The rows are grouped in 3 different ways at once. Each group adds its own fixed numbers to the row, and there is some noise. The rows also spread widely along 10 directions, which tell nothing about the answers.
Some rows, each with its group in each grouping after it:
[ 11 -24 -16  22 -14 -13   8  31 -11  26  32   5  47  -3  12  -1  32   5
 -25   6  -7 -15 -26  40 -11 -62]
K_898 Z boru
[-29  14  12  18   8 -13 -12 -15 -21  49  26   0   2  -8   6  15   8  -2
  28 -10   3  33  32  24  29  -3]
K_75 T dum
[ -3   0  -2  12  -9  27  48 -27  12  51  27 -10   3 -13  30   6  12 -16
  -4 -11   5  28 -13  27  11  23]
K_571 P Moli
[-26 -44  20  48 -14   1 -23  20  18  21  22  20 -22 -26   3  -5  21 -19
  -1  -3   1  12 -19   6  25 -12]
K_389 T lozi
[ 21  -8  -7  10  11 -26   4   1 -43 -32  14  12  22   7   9  17  50  12
   5 -16 -12  12  -6  28   9 -14]
K_75 Z Moli
[ 11 -60   2  57 -26 -13  38  12  28 -15  25  -1 -23 -15  27  -3  20 -14
 -20  11 -18 -19 -32  -6  14  -5]
K_389 P dum
[ 19 -13  -9  -8   4  20   7 -12 -23 -23   2   1  -6  -3   8  20  24  -8
  22   4   3  30   0   6  34   4]
K_898 T boru
[-53 -58  -6  38 -12  16   0  36  24 -13  13  24 -37  -8  -1   6  17 -25
 -10   0 -26  -1 -29   9  42  -1]
K_571 T lozi
[ 38 -31  36  50 -20 -40  14  -6 -19 -20  33   9 -10 -14  30   7   9   7
  21  10  12 -13  10 -32  22   6]
K_389 Z boru
[  2 -27  11  -5 -32  -8   0 -27 -11   8  23   3   6 -34  26 -11  48  49
   6 -31  -9 -35  10  14  18  30]
K_389 Z dum
[ 51   1  20  34   2   3  34   7  12  50  46  10  26  15  33  10  -3 -20
 -19 -12  58  -1 -31   4   4 -19]
K_571 Z dum
[  2 -51  13  50  -8 -20  39 -10  -1 -20  25  12 -25  -9  21   3  16   2
 -21 -27 -24 -18 -31  -9   6  25]
K_389 P dum
[ 10  -1  41  12  32 -23 -36 -26  23  31  10   5 -36   1   9   3  55  27
  34 -25   5  -8   9   7  33  22]
K_389 T Moli
[-23 -24  -2  52  -7   1  26  33 -13  22  38  23  11   7  11  17 -23 -42
 -13   4  -2  23 -18   8  13 -20]
K_571 Z boru
[-20   1 -11   4  -5 -18 -15  19 -15  26  28   1  25  -9   1   0  25  28
  11  -5   0 -16  14  31  23 -36]
K_389 T dum
[ 18 -24   3 -16  -7  30   0   3  -6 -41   0  19  -6  -1  21  20  25   2
  20 -11  26  14  -8  -3  50  29]
K_75 Z dum
[ -6 -22  12  18 -35   0 -11  10 -17 -12  22  15  -1 -27  12  -1  14  13
  22   7  20  -1  13  -1  44  -8]
K_571 T lozi
[-36 -25  -9   8 -21 -14   3  24 -31 -24  24  12  19  -7  10  11  16  24
  15   9 -26 -20  21  13  33  -6]
K_75 Z boru
[-22  -2   7  21 -25  -4  39 -11  -1  49  44 -12   3 -13  30  12 -14  -3
  16  21   3   0  30   4  30  12]
K_898 T dum
[ -4 -18   3  44 -28  -6  20  22 -23  22  42  11  41 -24  14   0   5  -8
 -21  -2  17  14 -19  23  -2 -43]
K_75 P lozi
[ 40  20   7   7  28 -22  11  13 -11  14  33   3  23  30  18  27   5  19
  24  -5  40 -17   6   1  25 -13]
K_389 Z dum
[  8 -43 -13  37 -13 -31  21  14  -9 -33  16  -2   1  -5  19   7  57  -6
  -9  16 -40  -5 -12  27  10 -24]
K_75 Z Moli
[ -3 -31 -13  46  21 -16  24  12  -1 -11  19   8 -18  20   3  19  17 -24
 -15 -12 -23   2 -27  11  17 -17]
K_571 T dum
[ 24 -27  19  13 -22   4  33   1 -26 -36  34  22   5 -15  18   7   3  22
   4  -9  29 -20  -7 -26  31  20]
K_389 T lozi

New rows, each followed by its group in each grouping:
[-26 -18   4  42 -10 -28  13   2 -26  13  32  10   1 -15   6   4  17  -2
  -3  -6 -27  10   3  19  10  -8]
K_389 T Moli
[ 28 -12   3   1  20   7  21   6  10  -2  26  14   3  18  14  12  23  17
  -7 -27  23 -29 -30  -1  21   5]
K_389 T dum
[ 40 -15  40  12  21 -12  -1 -14 -21 -31  12  32 -12  13  19  16  39  15
  13 -39  23   4 -15 -10  24  33]
K_75 Z Moli
[ -4 -51   3  51 -10  -9  10   3  23   1  16   6 -33  -8  15  -3  33 -23
 -15  -2 -22  -2 -27  11  22 -13]
K_571 T dum
[ -8 -35  30  41 -10 -22   7  17 -14 -19  29  35 -17   0  18  12   6   2
   4 -12   5  -5  -7 -18  26  25]
K_389 Z Moli
[ 10 -17   0  47 -32 -26  56   4 -10  12  44 -10  10 -13  37  10   0 -19
   8  37  -8   8  16   2  14  -5]
K_389 Z Moli
[ 30 -51 -13  35  -6 -16  44  16  18 -21  27   0   0   9  26   6  38   1
 -26  -4 -18 -39 -38   5   6 -11]
K_389 Z dum
[ 55 -13  -2  19  -6   7  11  11   3  -5  19  -8  11  -7  23  20  23 -21
  21  20  38  25  -9   7  28 -25]
K_389 Z lozi
[ 74  -9  45  15  -6 -11   3  -5   2 -23  20  17  -8   1  36  12  20  12
  31   6  65  -2  -2 -34  40  22]
K_389 Z Moli
[  3 -39   6  21  -9   6 -26  28   8 -14  13  19   1 -16   0   0  34   7
  -6 -17  11  -1 -36  14  19 -25]
K_389 P lozi
[ -8 -35   2  28 -48  -9   6  11 -38 -46  17  22  10 -39  13  -2  18   7
   0   5  -6  17  -5   1  22  -3]
K_389 P Moli
[  1 -24  11  26  15 -16 -13   0   0 -18   6   2 -28   2  11  22  38  -7
  32  -3 -11  15   9  10  39   8]
K_75 Z lozi
[  9 -15  15  25 -18   0 -10 -32 -30  -2   6   1 -16 -30  18  17  13 -22
  36  -6  11  57  27   2  35  21]
K_389 Z dum
[-21 -26   2  11  -6   9 -27  28  -2  11  12  27  11  -4   2   0  26   5
  -4 -16   2   0 -18  26  24 -19]
K_571 Z boru
[ -7 -40  -5  13   3  -9  -6   6  13 -24   2   5 -24   2   9   6  49  20
  -3 -17 -27 -22 -23  15  25   4]
K_898 P dum
[ 31 -26  14  10  -3  35  13 -26   8  -4   2  14 -21  -7  26  11  26 -21
   1 -30  25  28 -25   2  30  36]
K_571 Z dum
[-39 -10  -3  15 -38   7  11  40 -16  16  42  17  26 -11  17  12 -23   2
  14  20  21  -6  16   9  39 -11]
K_571 Z lozi
[ 18  -5  13  39  27 -32   9   3   9  40  35  -8  -2  19  17  21  26  -4
  12  -1   5  -5  -1  19  10 -19]
K_898 Z lozi
[  3 -17  -7  -7  -7  33  19  -8  -3 -12   8   5  -6  -7  22  24   7 -14
  21  -5  16  27   1   3  42  33]
K_389 Z dum
[ 50 -31  20  20   9  -6  18 -20  -2 -16  20   8 -10   3  25   5  49  14
  -5 -39   9 -19 -30   2  10  18]
K_571 Z lozi
[  5   2   8  -4  -1  33   7 -17   1  43  17   6  21 -16  18   5  18  -2
  -3 -33  32  29 -19  28  13   7]
K_75 P dum
[-33 -18   8   6 -11  16   6   3  -8 -23   6  17 -17 -12  15  17  11   1
  25  -2   0  26   5   0  47  39]
K_75 P Moli
[-10   3 -14  -3   1  -1   2   9  -4  25  19  -4  29  -5   9   3  44  17
   1  -7  -7   5  -7  49  10 -27]
K_75 P Moli
[-12 -31  15  22 -12 -22  10   2  -1 -18  20   5 -12 -10  21   3  24  27
   9  -7 -15 -28   4  -4  33  18]
K_75 P dum
[-10 -51 -12  35 -51  11  45  17  -6  -9  32   4  12 -31  27   1  -1 -21
  -8  27 -16   3  -8   1  18  -5]
K_389 Z boru
[-30   8  -4  -4  -9  25  25  -4   0  21  21  -1  -9 -10  21  23 -13 -12
  42  23  12  34  30   3  52  34]
K_389 T Moli
[ 41 -41  12  37 -45  -1  15 -15  12  17  23  -7   8 -46  30 -19  39  -6
 -15   4  14   7 -24  13   3 -19]
K_389 P dum
[ -3 -49 -25  34 -31   2  48  31 -13 -56  16   8  -8  -8  24  19   8 -35
   0  36 -20  19 -11  -2  32   0]
K_389 Z Moli
[ 20 -30  -2  21 -19   7  35   4 -24 -34  18   4   6  -8  26  20   7 -22
  12  21   3  21   1  -5  29   2]
K_75 Z boru
[-12 -38  -2  45 -17 -14  -4   4 -32 -20   9   9  -6 -22   3  10  16 -22
   5   9 -26  36  -7  11  13 -19]
K_898 P boru
[ 24 -33   5  33  23   7  13 -15 -11 -16   0   9 -26  10  11  29  23 -41
   4 -14  -8  47 -24   4  16  10]
K_898 Z boru
[-20   5 -26 -28 -13  14   7  34  16  24  26  -6  39  -1  12   1  37  29
  11  27   5 -22   6  42  35 -33]
K_75 T Moli
[-39 -19 -14  15  23   4  -7   0  -7  10   5   7  -1  -5  -7  14  31  -6
   1 -27 -37  24 -12  39  12  -9]
K_75 P boru
[  5 -23  14  46  -8 -27  18 -15 -27 -13  21   9 -10 -16  14   6  22  -1
  -1 -17 -19  19  -8   7   5   9]
K_389 P Moli
[  9 -27 -20  16   0   6  21  20 -13 -35  12  11   7   3   7  19  13  -5
  -7  -9   0   9 -27   7  22  -9]
K_389 P dum
[ 17   7  38  40  28 -26   6 -21  -3  33  26  10 -20  17  23  22  15 -16
  21 -19  16  21   4   3  19  20]
K_571 Z Moli
[ 33 -23  29  13  -8  -1 -11   9   4 -15  13  13 -15  -4  18   7  17   0
  27  25  36   0   0 -26  45  -5]
K_898 T boru
[ 10 -30   5  37   0 -28  18  24 -13 -26  29  23   0   6   8   6  23   7
 -14  -4  -5 -16 -24  -2  14 -14]
K_389 T Moli
[ 34   9 -19  22  11 -12  50  -9 -28  12  33 -13  24  10  23  30   3 -19
   9   0   9  25   5  17   8 -11]
K_389 Z dum
[ 23  -7 -14  17  15  18  32 -12 -24   9  20   2  13  -1   4  20   8 -28
  -2 -11   7  40 -19  16   5 -13]
K_389 T boru
[ 22  -5  -7  25 -17   0  28   2 -33 -15  22   1  16 -14  17  22 -15 -18
  16  12  27  37   1  -2  26  -7]
K_389 P dum
[-17   4  14   0  -3   7  45  -1   5  46  48  10  23   4  25   1  10  24
  -9 -14  10 -28  -2  12  14  20]
K_75 T Moli
[-24 -31  25  21  -8 -23 -26  -3 -23  -1  25  28  -3 -17   3  -3  40  43
   1 -52 -16 -30  -3  11  14  16]
K_389 Z lozi
[ 31   6   3  37   4 -30  36 -12   3  35  37 -26  -2   5  26  11   8 -11
  27  35   3  -6  19   4  24 -22]
K_571 T boru
[ -9 -24  -9  13 -32  23  19  -1 -28  24  26  16  29 -30   7  -9  16  -8
 -23 -17   1  18 -20  29   3 -22]
K_571 T boru
[ 58 -42  13  40 -27   1  30 -36 -20 -16  14  -1   1 -41  23  -6  37 -15
 -14 -12   1  27 -31   4 -10  -3]
K_389 P boru
[ 34 -53  34  58 -35 -26  36 -21 -31 -33  32  11 -19 -25  34   5  18  -9
  -4  -4  -3   2  -9 -24  10  21]
K_898 Z lozi
[ 51 -22  -8  27  12 -21  50 -32  11 -15  11 -28 -20   6  36  19  62 -17
  13  15 -28  12   0  19  15  11]
K_75 Z Moli
[ 14  -5  -6  30  12   4  39  22 -20   3  31   9  15  17  14  34 -25 -37
   9  13  21  28  -8  -7  20 -10]
K_389 Z boru
[ -7 -49  25  50 -30 -26  36 -13 -11 -34  33  11 -37 -17  31  11   9   6
  11  -5 -19 -25   7 -26  32  47]
K_571 Z lozi
[ -1 -39  10  60 -16  -6  36  -1  -1  19  32  12   2 -17  20   1   9 -30
 -36 -16  -7  17 -36  13  -9  -9]
K_75 P dum
[ -1  -8  15  17  19 -12  -4 -23  10  19  19 -10 -31  -4   9  14  32   8
  34 -12  -7   0  15   5  35  22]
K_389 T lozi
[  8 -34  33  23 -18 -31 -26 -36   6  10  13  -3 -32 -29  18 -15  64  34
  12 -15 -14 -24  12   7  24  16]
K_898 T dum
[-15 -23  -1  25 -13  -3   6  65   2   4  39  27  29  10  11  12 -19  -4
   0  24  25 -20 -12  -5  30 -33]
K_389 Z boru
[-10 -22 -26  39  -3 -34  26  40  -1  -7  30 -14  19   7  10  12  17  -3
   2  40 -32 -17  -3  23  15 -56]
K_75 P boru
[ -8   4 -13 -22  -2  15   8 -22 -15   8  11 -10  14 -16  11  11  25  32
  27 -15  -6   0  16  24  24  18]
K_389 P boru
